The first 6 rows are patterns. Each new row is the sum of 2 different patterns, raised or lowered, with some noise. Before adding, each is slid sideways (what falls off one end comes back at the other) and multiplied by a number that may be negative. Names go in the order of the patterns.
Some rows, each with the names of its patterns after it:
[-1.50  1.64 -2.57 -1.25 -0.02  0.50  1.41 -1.20 -0.15 -0.57 -2.38  0.50
 -0.76 -1.01 -1.30 -1.99 -1.61 -0.11  0.11  0.37 -1.32 -1.08 -0.44  0.13
 -0.23  0.31  2.24 -0.20 -1.23  0.90  2.46  1.79 -0.58  1.15  1.11  0.79
  1.67 -0.71 -3.16 -1.79 -2.73 -0.42 -3.27 -0.48]  z_804
[ 2.43 -0.21 -1.52 -1.23  0.40  1.17  2.89 -0.67 -2.05  0.92 -1.16  0.85
  1.68  0.57 -0.44 -1.58  0.43 -2.32 -2.11  0.00 -0.59 -1.30  0.72 -1.79
  0.36  1.15  0.56 -0.09  0.85 -1.51 -0.04 -0.06 -1.32 -2.49 -1.40 -0.28
  2.58 -0.03 -2.50 -1.68  0.22 -0.22  3.49 -1.03]  z_802
[-0.03  1.93  1.30 -0.96 -1.76  1.86 -2.07 -0.82  1.62 -1.44 -0.65 -1.53
  0.14  1.97  0.58 -1.17  0.85 -0.83  0.55 -0.72 -1.76  0.30  0.26  1.00
 -0.17  1.74 -0.52  1.72 -0.06 -2.42  1.28  1.18 -2.09 -2.13  0.67 -2.15
  0.87  0.16 -0.98 -2.20 -0.75 -0.37  1.04 -0.90]  z_463
[-0.95  0.10 -1.52  0.68  0.50  0.84 -1.09  1.63 -0.62 -0.07 -1.08 -1.79
 -0.83 -1.98 -0.39 -1.76  0.13 -2.07  2.23  1.40  0.01 -0.14  1.27  0.17
 -1.41 -2.56  1.38 -1.19 -0.30 -1.61 -1.41 -1.44  0.24 -2.10  0.25  1.55
  2.55  0.39  1.45 -0.28 -1.49 -0.32 -0.98  0.68]  z_78
[-0.98 -0.48  0.01  2.10 -1.43 -2.43  1.10 -0.40 -0.24 -0.81 -1.74 -1.21
  2.32  0.10 -1.48 -0.49 -0.43  0.80  0.62  0.07  0.96  0.72 -1.02  1.11
  0.41 -0.14  1.66  0.55  0.59 -1.88 -0.14 -0.71  0.52  0.06 -2.77  0.60
 -1.81 -0.89  1.19 -1.67  0.59 -2.23 -0.10  1.75]  z_734
[-0.59  1.88  0.21 -0.77 -2.70 -2.37  0.18  0.37  1.18 -1.76  1.36 -0.30
 -1.55  1.01  1.22 -1.10 -2.41  1.22  0.57  1.92 -0.01  0.39  2.23  0.87
 -0.54 -0.06  0.28  1.01 -1.02 -1.97  2.68 -0.62  1.97  0.99  2.30  0.71
 -0.54  0.01  0.95 -1.34 -1.75 -0.44 -0.37 -0.68]  z_215

New rows, each followed by the names of its patterns:
[ 1.91 -0.12  1.00 -0.07  2.75 -0.88 -0.22  3.32  0.00  0.01  2.23  1.68
 -0.23  3.99  0.65  0.16  1.38  2.41  2.15  1.72  0.27  2.40  1.66 -0.86
  0.85  1.78  2.35  0.78  3.02  2.08 -1.30  2.00  1.10  2.59  1.02 -2.08
  1.04  0.97  0.01  2.42 -0.32  1.94  1.19  0.70]  z_463 z_734
[-2.90 -3.27  0.22 -2.96 -0.21 -1.63 -1.22 -2.01 -2.69 -2.58 -1.15 -2.97
 -3.28 -2.00 -1.53 -2.19 -2.57 -2.10 -2.07 -1.69 -3.46 -3.77 -2.09 -3.27
 -1.14 -4.39 -1.16 -1.82 -2.82 -1.78 -1.88 -4.05 -3.67 -0.58 -2.01 -0.51
 -2.49 -2.51 -1.13 -1.47 -1.94 -2.24 -1.12 -0.72]  z_802 z_215
[ 0.71  2.06 -2.33 -1.59  0.99 -1.25  0.28  1.32 -2.02 -1.75 -2.54  0.19
  1.15 -0.32 -2.03 -0.41 -1.93 -3.03 -1.38 -1.08 -1.91 -3.35 -2.41 -0.83
 -1.22 -2.58 -0.83 -2.68 -1.96  2.68  1.47  0.34 -2.16  2.52 -2.13  0.77
 -2.59  0.81 -1.23 -1.53 -1.96 -1.95 -0.41 -1.11]  z_804 z_463
[ 1.81  2.63  0.80  1.61 -0.54 -1.09 -0.31 -1.70  0.29 -0.73  0.42 -0.23
  1.26 -0.41  0.96 -0.37  1.46  0.85 -0.37 -0.37  0.23 -0.40  1.22 -0.12
  0.66  0.82 -0.21  0.12  0.99  1.14  0.17 -0.12  0.51  1.87  2.06  0.47
  0.98  1.52  1.24 -0.37  1.61  2.90  1.42  0.11]  z_804 z_215
[ 1.53 -2.20 -1.56  0.05  0.72  1.40 -2.26  0.49  0.25 -2.24  0.14  0.86
 -0.30 -0.83 -1.30 -2.10 -0.11 -1.32  1.78 -0.65  0.83  0.46 -0.62  2.00
 -1.39  1.43 -0.61 -0.94 -0.06 -0.79  3.33 -1.10 -2.61  2.04  1.44 -0.82
 -0.64  0.46  1.66 -0.82  1.60  0.37  0.50  0.50]  z_463 z_734
[-1.18 -2.76  0.00 -0.18 -2.47 -1.23 -0.21 -2.13 -1.21  0.62 -2.11 -0.24
 -2.28 -1.72 -2.36 -0.23 -0.54 -2.02 -0.36 -1.38  1.46 -0.64  0.75  0.08
 -2.35 -0.61  1.21 -2.10 -2.66  1.27 -2.10  0.44 -2.40 -1.61 -3.27 -1.08
 -0.97 -2.41 -1.11 -2.36 -0.04  1.48 -3.23 -1.69]  z_463 z_734
[-1.45 -0.07 -3.89  0.41  1.16  1.48  0.79  0.89 -0.54 -3.78 -1.08 -2.35
  0.19 -1.73 -2.96 -1.78 -1.54 -1.04  0.97 -3.18  1.31 -3.14 -0.93 -0.42
 -3.24 -2.07 -2.92  0.47 -3.63 -2.52 -2.02  1.16  0.35 -1.40 -2.39 -0.57
  1.28 -2.20 -4.64  0.11 -2.47 -0.37 -2.02 -2.19]  z_78 z_734
[-2.34 -0.45 -0.80 -0.65  0.85 -2.23 -0.67  0.00  0.61  0.12  1.35 -2.29
  0.29 -0.20 -1.91 -2.03 -0.83 -0.66  1.56  0.42 -2.25 -0.88  0.20 -0.26
  4.22 -0.89  2.05 -0.36 -1.32 -0.93 -0.03  0.31  3.88 -0.81 -1.23  1.21
 -0.27  1.02  1.25  0.47 -0.07 -2.15 -0.38 -2.59]  z_802 z_215
[ 0.11 -0.88 -2.82 -2.52 -0.09  0.42 -0.76 -0.60  0.62 -1.32 -0.83  0.29
  0.81 -1.07 -2.72 -0.12  0.39  0.14 -0.19 -0.45  1.23  0.76 -1.04 -0.72
 -0.86  0.19 -1.90 -1.36  0.21 -0.71  1.68 -0.51  0.48  0.69  0.16 -0.59
  0.87 -1.60 -1.68 -0.27  0.21 -0.49 -0.71  0.05]  z_463 z_215
[ 3.61  0.43  0.39  0.47  2.15 -0.12  3.36  1.66  3.03  2.12  3.90  3.38
  2.73  0.55  1.74  4.38  3.64  0.94  2.60 -1.20  2.53 -0.50  1.32  2.76
  3.35  1.91  1.42 -0.97  2.49  3.98  1.52  3.18  1.73  1.68  1.72  2.14
  3.97  3.06  5.13  3.82  2.68  3.18  3.68  2.47]  z_804 z_802
[ 0.01  0.03 -0.43 -1.69 -1.67 -0.99  1.37  0.23 -1.96 -1.87 -0.47 -0.62
  1.98 -2.71  1.43 -0.12 -2.20 -2.90 -1.31  0.59  1.42 -1.69 -2.66 -0.71
 -1.05  1.85  1.85  1.44 -0.75 -0.11  0.15 -1.64 -3.13  0.87 -0.31 -1.56
 -0.25 -2.82  0.45  0.16  0.30  0.51 -0.20 -1.33]  z_804 z_802
[-2.95  0.49  1.80 -3.11 -2.29 -3.41 -0.78 -2.96 -1.94 -0.72 -1.87 -0.51
  3.00  2.19  1.96  0.10  2.51  0.22 -0.49 -1.83  2.02  2.49  1.20 -0.95
 -1.80 -0.46  0.60 -0.96  1.72  0.23 -0.66 -0.47  1.15  2.61 -0.09 -0.94
 -1.96 -0.74  0.14 -1.14 -0.88 -0.34 -0.17 -0.99]  z_804 z_215
[-0.11 -0.23  0.86 -1.40  1.65  0.04 -1.18  0.16 -0.56 -0.46 -0.55  1.42
  1.82 -0.85  0.02  0.37  0.80  1.04  1.13  0.61  0.34  0.47  1.10  2.14
  1.04 -0.35  1.26  0.58  0.57  1.97 -0.52 -1.73 -0.65 -2.17 -0.25 -1.87
  0.96 -0.41  1.78 -1.34 -0.43  1.71  0.45  2.29]  z_804 z_734
[-2.90 -0.33  0.45  0.71  0.21  0.29  0.42  2.32  2.35 -1.20  1.69  2.06
  0.10 -1.71 -3.45  2.17 -1.13  0.13  0.10 -1.73 -0.87  0.80 -1.11  1.56
  2.55  2.49  0.28  1.00  0.50 -0.70  0.08 -1.10  0.82 -1.20 -1.52 -1.22
  1.40 -0.23 -1.04 -2.33  1.76 -1.47 -0.94 -1.66]  z_804 z_78
[-1.17 -3.57 -1.16 -0.75 -1.64 -2.22 -0.61 -2.30 -2.25 -2.66 -0.66 -2.31
 -1.46 -3.00 -2.51 -2.40 -2.08 -3.78 -2.11 -0.80  1.09 -1.30 -1.92 -2.52
 -2.40 -1.91 -0.61 -1.76 -1.24 -1.84 -3.10 -1.78 -1.23 -0.78 -0.92 -0.79
 -2.89 -1.30 -2.81 -2.17 -1.42 -2.56 -1.97 -3.26]  z_802 z_78
[-2.69 -3.06 -0.38 -0.79  0.49 -2.51 -0.22 -0.93 -1.87  0.50  0.16 -1.08
 -2.84  0.93 -0.23 -0.13 -0.24  0.09  0.29 -0.92 -0.90 -1.62 -0.26  0.08
 -1.91 -3.13  1.22 -1.46  1.26 -0.26  0.98  0.29 -0.54 -1.01 -0.57 -1.20
 -2.91 -1.39 -0.34 -1.66 -1.41  0.10 -0.51 -0.69]  z_463 z_215
[-0.99 -2.60 -1.04 -1.79 -2.22 -1.74 -0.87 -1.93  1.17 -1.86 -1.10 -2.75
 -1.11 -0.98 -1.21 -1.08 -3.93 -1.75 -2.61 -2.31 -0.49 -3.37 -1.62 -3.93
 -1.23  0.59 -1.67 -2.13 -1.67  0.64 -2.38 -3.48  0.13 -0.32 -1.41 -2.57
 -2.14 -0.86  1.88 -1.38 -1.90 -1.06 -1.21  0.42]  z_804 z_734
[ 2.25  1.65 -1.83 -1.56  1.36  0.20 -0.10  0.19  1.81  1.99  2.94  0.03
  1.04  1.74  3.91  2.75  0.79  1.29  2.71  0.79  2.20  2.20 -0.68 -0.11
  2.46  2.33  4.73  0.97  2.16  4.12  3.06  2.22  2.39  1.67  2.15  0.10
  0.53  4.37  1.19  2.96  2.31  3.20  0.31  0.93]  z_804 z_215
[-0.69 -2.02 -1.42 -2.00 -3.15 -2.16 -1.70 -0.28 -1.28  0.55 -1.78 -2.31
  1.08 -0.18  1.11 -0.99 -1.51  0.54 -1.26  1.16 -1.82 -4.53 -1.80 -2.73
 -1.77 -5.02 -0.87 -0.65 -1.11 -2.89 -1.89 -0.79  0.08  0.28 -3.69 -1.46
 -0.73 -2.38 -0.68 -2.39 -2.41 -2.35 -3.11 -2.95]  z_804 z_734
[ 1.64  2.23  1.07 -0.71  1.48  2.03 -1.41 -1.40  0.07  3.36  1.61 -0.23
 -0.18 -1.30  2.66  2.21  2.33  4.09  0.32  2.34  1.83  3.59 -1.42  2.31
  0.16  0.76  0.13 -2.01  0.94  1.32  1.36  2.47 -0.20  2.15  3.00 -0.25
  2.75  0.60  0.15 -1.00 -0.19  2.22  1.60  0.56]  z_804 z_215
[ 0.08  0.80  3.18 -0.09 -0.54  0.08  2.32 -1.87 -2.93  0.55 -0.34 -0.41
 -0.88  0.36 -0.46  1.22 -1.72 -2.76 -0.02  0.15  1.69 -0.62  1.32  0.62
 -0.47  0.30  1.90 -0.37 -1.86  2.23  1.02  2.07 -1.18  0.25  1.49  1.18
 -0.27 -1.92  0.79 -0.36 -1.41 -0.50  0.88  0.12]  z_734 z_215
[-1.96 -1.88  1.12  0.25  0.76  0.12  0.82 -0.51  0.22 -2.35  1.16 -0.68
  2.88  1.50 -2.29  0.66 -0.54  2.99  0.37 -1.37  0.96 -1.33  0.50 -2.38
 -3.11 -0.80  1.91 -0.50 -0.50 -1.57  0.19  2.07  1.49  0.32  1.99 -0.33
 -0.70  1.33 -0.54 -2.02  0.81  0.51  3.06 -1.28]  z_802 z_734
[ 0.50  2.60  2.36  0.80  2.09  1.98  0.06  1.17 -0.19  0.30  0.81  1.46
 -0.52  2.65  0.91  0.32  2.31  3.28  1.67  0.18 -0.43  1.18  3.61  2.22
  0.97  2.04 -1.33  1.36 -0.77  1.35  2.52  1.52 -0.06  1.21 -1.48  2.30
  2.92  1.16  2.19  0.08 -0.12  1.09  0.86  1.28]  z_802 z_215
[ 3.11  0.67  0.94 -1.80 -0.57  0.87  0.36  2.53 -0.11  2.97  0.83  0.76
  1.78  3.06  0.09 -2.34  2.90  2.34  1.55 -0.27  1.86  1.80  2.26  0.63
  0.44  0.00  1.45  0.09 -0.03  2.86  0.34  3.82  2.68  2.56  0.61  1.83
  0.02  1.43  0.80 -1.29  0.26 -0.23  0.61  1.74]  z_463 z_215
[-1.79 -2.34 -1.16 -3.04 -2.87 -2.36 -3.53 -3.62 -2.76 -3.94 -3.33 -4.05
 -3.69 -0.84 -4.49 -0.96 -1.11 -0.69 -3.29 -3.12 -1.33 -3.44 -4.10 -1.84
 -4.45 -3.42 -1.76 -3.21 -4.22 -2.41 -3.92 -1.34 -0.55 -0.28 -1.19 -0.41
 -3.16 -2.50 -2.23 -3.14 -0.47 -2.57 -1.56 -4.77]  z_78 z_734
[-2.12 -1.61 -3.25 -1.53 -3.98 -2.51 -1.53 -1.48 -3.32 -0.49 -3.21 -1.73
 -1.94 -2.81 -2.44 -2.83 -2.74 -3.09 -1.81 -3.98 -1.78 -1.56 -1.99 -0.55
 -1.00 -3.15 -3.60 -3.43 -0.98 -0.78 -2.55 -1.62 -2.92 -3.58 -2.22 -3.00
 -1.12  0.56 -0.48 -2.59 -0.59 -2.58 -2.47 -1.06]  z_802 z_78
[-1.40 -0.15 -1.32 -3.56 -1.69 -0.09  0.85 -1.68  0.53  0.16 -1.99  1.11
  0.65  1.24 -1.30 -3.04 -1.83  0.65 -1.26 -0.05 -1.71 -0.07  0.58 -2.63
 -1.24 -1.43 -1.40 -3.96 -1.39 -2.46 -1.62  0.87 -2.66 -3.10  1.53  2.65
 -0.77  2.45 -1.76  0.23  0.07  1.70 -1.29  0.50]  z_804 z_463
[ 0.36  5.09  1.66  0.86  0.44  2.51  3.46  3.67  1.42  4.50  2.61  1.17
  2.19  1.13  1.54  2.03  2.51  1.14  0.72  0.19  3.46  4.04  2.28 -0.43
  3.89  0.94  0.23  1.08  1.92  1.87  0.07  0.81  2.62  0.04  2.04  0.28
  4.43  2.30  2.26  3.47  3.21  1.65  0.27  0.60]  z_78 z_734
[ 3.14  0.48  0.33  1.91  2.95  1.96  0.57 -1.36  1.84  1.64  1.15  1.35
  0.01  1.63  3.59  2.01  2.86  2.51  2.95  1.79  2.42 -0.83  2.88  2.04
  2.67  1.24  1.04  2.10  1.63  3.70  2.66  2.48  2.63  1.37  3.52  2.56
  4.08  1.76  0.34  1.91  2.87  2.23  0.55  2.45]  z_804 z_734
[-2.65 -0.26 -0.85 -0.59 -2.04 -0.97  0.83 -1.65  1.10 -0.17 -2.26  1.06
 -2.34  0.97 -1.13 -3.21 -1.19 -1.25 -1.14 -2.01  0.21  0.28 -2.74 -0.62
 -0.88  0.97  0.26  1.00 -3.45 -1.77 -0.34 -0.51 -0.37 -0.76 -2.00 -1.85
 -1.52 -2.48  0.26 -1.39 -1.29 -1.15 -3.28 -1.61]  z_802 z_734
[ 3.19  2.10  1.67  2.32  1.85  2.60  0.53  2.44  1.11  1.81  1.51  1.60
  1.35  3.03  1.16  1.92  4.08  4.38  2.54  4.39  2.46  1.43  1.01  1.55
  2.31  1.77  2.39 -0.41  3.17  1.64  2.44  2.28  2.62  2.22  0.85  1.44
  1.87  1.04  0.42  2.02  2.18  1.61 -0.67  4.63]  z_78 z_734
[-1.67  0.98  2.11  1.28  0.82 -0.46 -1.07 -0.81 -1.88 -0.94  1.04 -1.47
 -4.04  0.77 -0.29 -2.33  0.02 -3.71 -0.13 -2.81 -2.47  0.19 -0.94 -0.95
 -0.74  0.47 -0.94 -1.20 -1.79 -0.37 -2.42 -2.18 -4.10 -2.35  1.91 -0.60
 -2.65  0.17  0.41  0.54  0.25 -0.01  0.81 -1.49]  z_734 z_215
[ 0.67 -0.30 -0.81  1.00  1.62  0.87 -0.74  0.83  1.02 -0.19  0.94  1.07
 -0.22  0.17  2.60  1.70  2.71  1.12  2.29  1.98  1.81  0.03  1.80  1.72
  1.40  0.26 -0.38  2.63  0.84  1.99  2.16  1.51  1.58  1.05  1.52  2.07
  0.96  0.37  0.60  0.74  1.32  1.04  1.85  1.04]  z_804 z_215
[-2.21 -1.42 -1.00 -1.86  3.63 -1.79  2.50 -0.25 -0.62 -1.30 -0.45  0.41
  2.22 -1.76 -3.21 -0.04 -1.70 -0.27  0.46  0.98 -0.70 -2.49 -1.75 -3.87
 -2.38 -0.41 -0.50 -2.52  0.66 -2.27 -1.06  0.79  0.37 -1.27 -1.33 -1.08
 -0.21  0.45 -1.67 -2.45 -0.50 -0.37  1.30 -0.66]  z_802 z_215
[-0.16 -2.00 -1.07 -1.16 -0.04 -0.77 -0.80 -1.00 -2.41 -1.70 -0.24 -2.30
 -2.40 -1.49 -3.01 -1.45 -1.17 -1.63 -2.03 -2.14 -1.85 -0.80 -1.65 -1.37
 -0.04  0.33 -1.55 -2.49  0.26 -1.05 -0.60 -0.53 -1.39 -0.77 -1.42 -0.34
 -0.52 -2.24 -2.47 -2.05 -1.65 -2.41 -1.64 -2.55]  z_804 z_463
[ 1.95  0.19 -2.44  2.63  1.10 -1.76  2.71 -0.34  2.39  1.58 -0.24  0.12
  2.59 -1.05  1.40  0.27  0.25 -0.08 -0.81  0.42  2.27  0.95 -2.73 -0.42
 -0.45  0.61  6.03 -1.09  2.06  2.41  1.12 -0.82  2.86  1.09  3.15  1.07
  0.77  2.31  0.13  0.73  3.22  1.33 -1.02 -1.65]  z_802 z_463
[-1.63 -0.67 -1.21 -0.06 -0.69 -1.52  0.57  0.69 -2.49 -1.70 -0.03 -1.35
 -0.11 -0.88 -1.97 -1.81 -2.13 -0.60  0.29 -0.76  0.42  1.29  1.62 -1.19
 -0.94  0.76 -1.07 -2.53 -0.25 -1.88 -1.12 -2.46 -0.59  1.78  1.37 -2.42
  0.68 -1.10  0.69 -0.42 -1.01 -0.54  0.74 -0.04]  z_463 z_78
[ 1.22 -0.75  0.44 -0.89  2.66 -0.20 -2.05 -0.27 -1.32  0.96 -0.13  0.97
  0.08  3.14  1.08  1.72  0.96  1.70  2.31  0.12 -0.67  0.35 -0.27 -0.04
 -0.14 -0.35 -2.74  1.45 -2.41  0.18  2.90  1.50  1.48  0.12  0.59  1.13
 -0.36 -0.38  1.30  1.89 -0.27 -2.68  2.26  0.79]  z_78 z_734
[-0.07 -0.29 -1.17 -1.80 -0.50 -2.38 -3.26 -1.50  0.32 -1.68 -0.91 -1.57
  0.29  1.30  0.09 -2.63 -0.69  0.39 -1.82 -0.87 -1.21  0.19  0.16 -1.99
 -2.07 -0.93 -1.02 -2.21 -0.88 -1.42 -2.16 -2.13  1.03  0.44 -1.33 -1.79
 -2.24  0.95 -1.72 -1.13 -1.03 -1.79  0.13 -1.67]  z_734 z_215
[-3.73  0.27  1.25 -1.46 -1.50 -1.51 -0.47  0.81  0.05 -2.56  0.74  0.25
 -1.43  0.16  0.56 -0.03 -1.35 -0.88 -0.69  0.56 -0.69 -1.77 -3.14 -3.52
 -3.32 -1.73 -1.83 -0.99 -1.42  0.01 -2.90  0.52 -1.35  1.01  1.02 -2.82
  0.53 -1.84 -0.65 -0.20 -2.94 -0.78 -1.46 -2.19]  z_804 z_734
[-0.70 -2.09 -1.58 -1.59 -0.39  1.30 -1.60  1.77 -1.36 -1.22 -2.21 -0.21
  1.11  1.28 -1.07 -2.02  1.01 -1.94 -0.74  1.15 -0.14 -0.82 -1.98 -0.91
 -2.61 -1.06 -0.55 -1.55 -1.69 -0.34 -1.38  0.08  0.37  0.52 -0.23 -0.17
 -1.20 -0.24 -0.63 -0.70 -1.90 -1.25 -1.54  1.20]  z_802 z_734
[-0.89 -0.08  1.65 -0.69 -0.90  1.90 -0.57  0.64 -0.75 -0.85 -1.05  1.48
  0.67 -0.77  0.67 -0.02  2.26  0.79  1.58  1.14 -0.31  0.09  2.19 -0.27
 -0.97  2.49 -0.33  1.62 -1.20 -0.21 -1.51  0.52  0.51 -1.78  0.54 -1.13
  0.70  2.42 -1.74 -0.20 -0.55 -0.79  1.55  0.47]  z_463 z_734
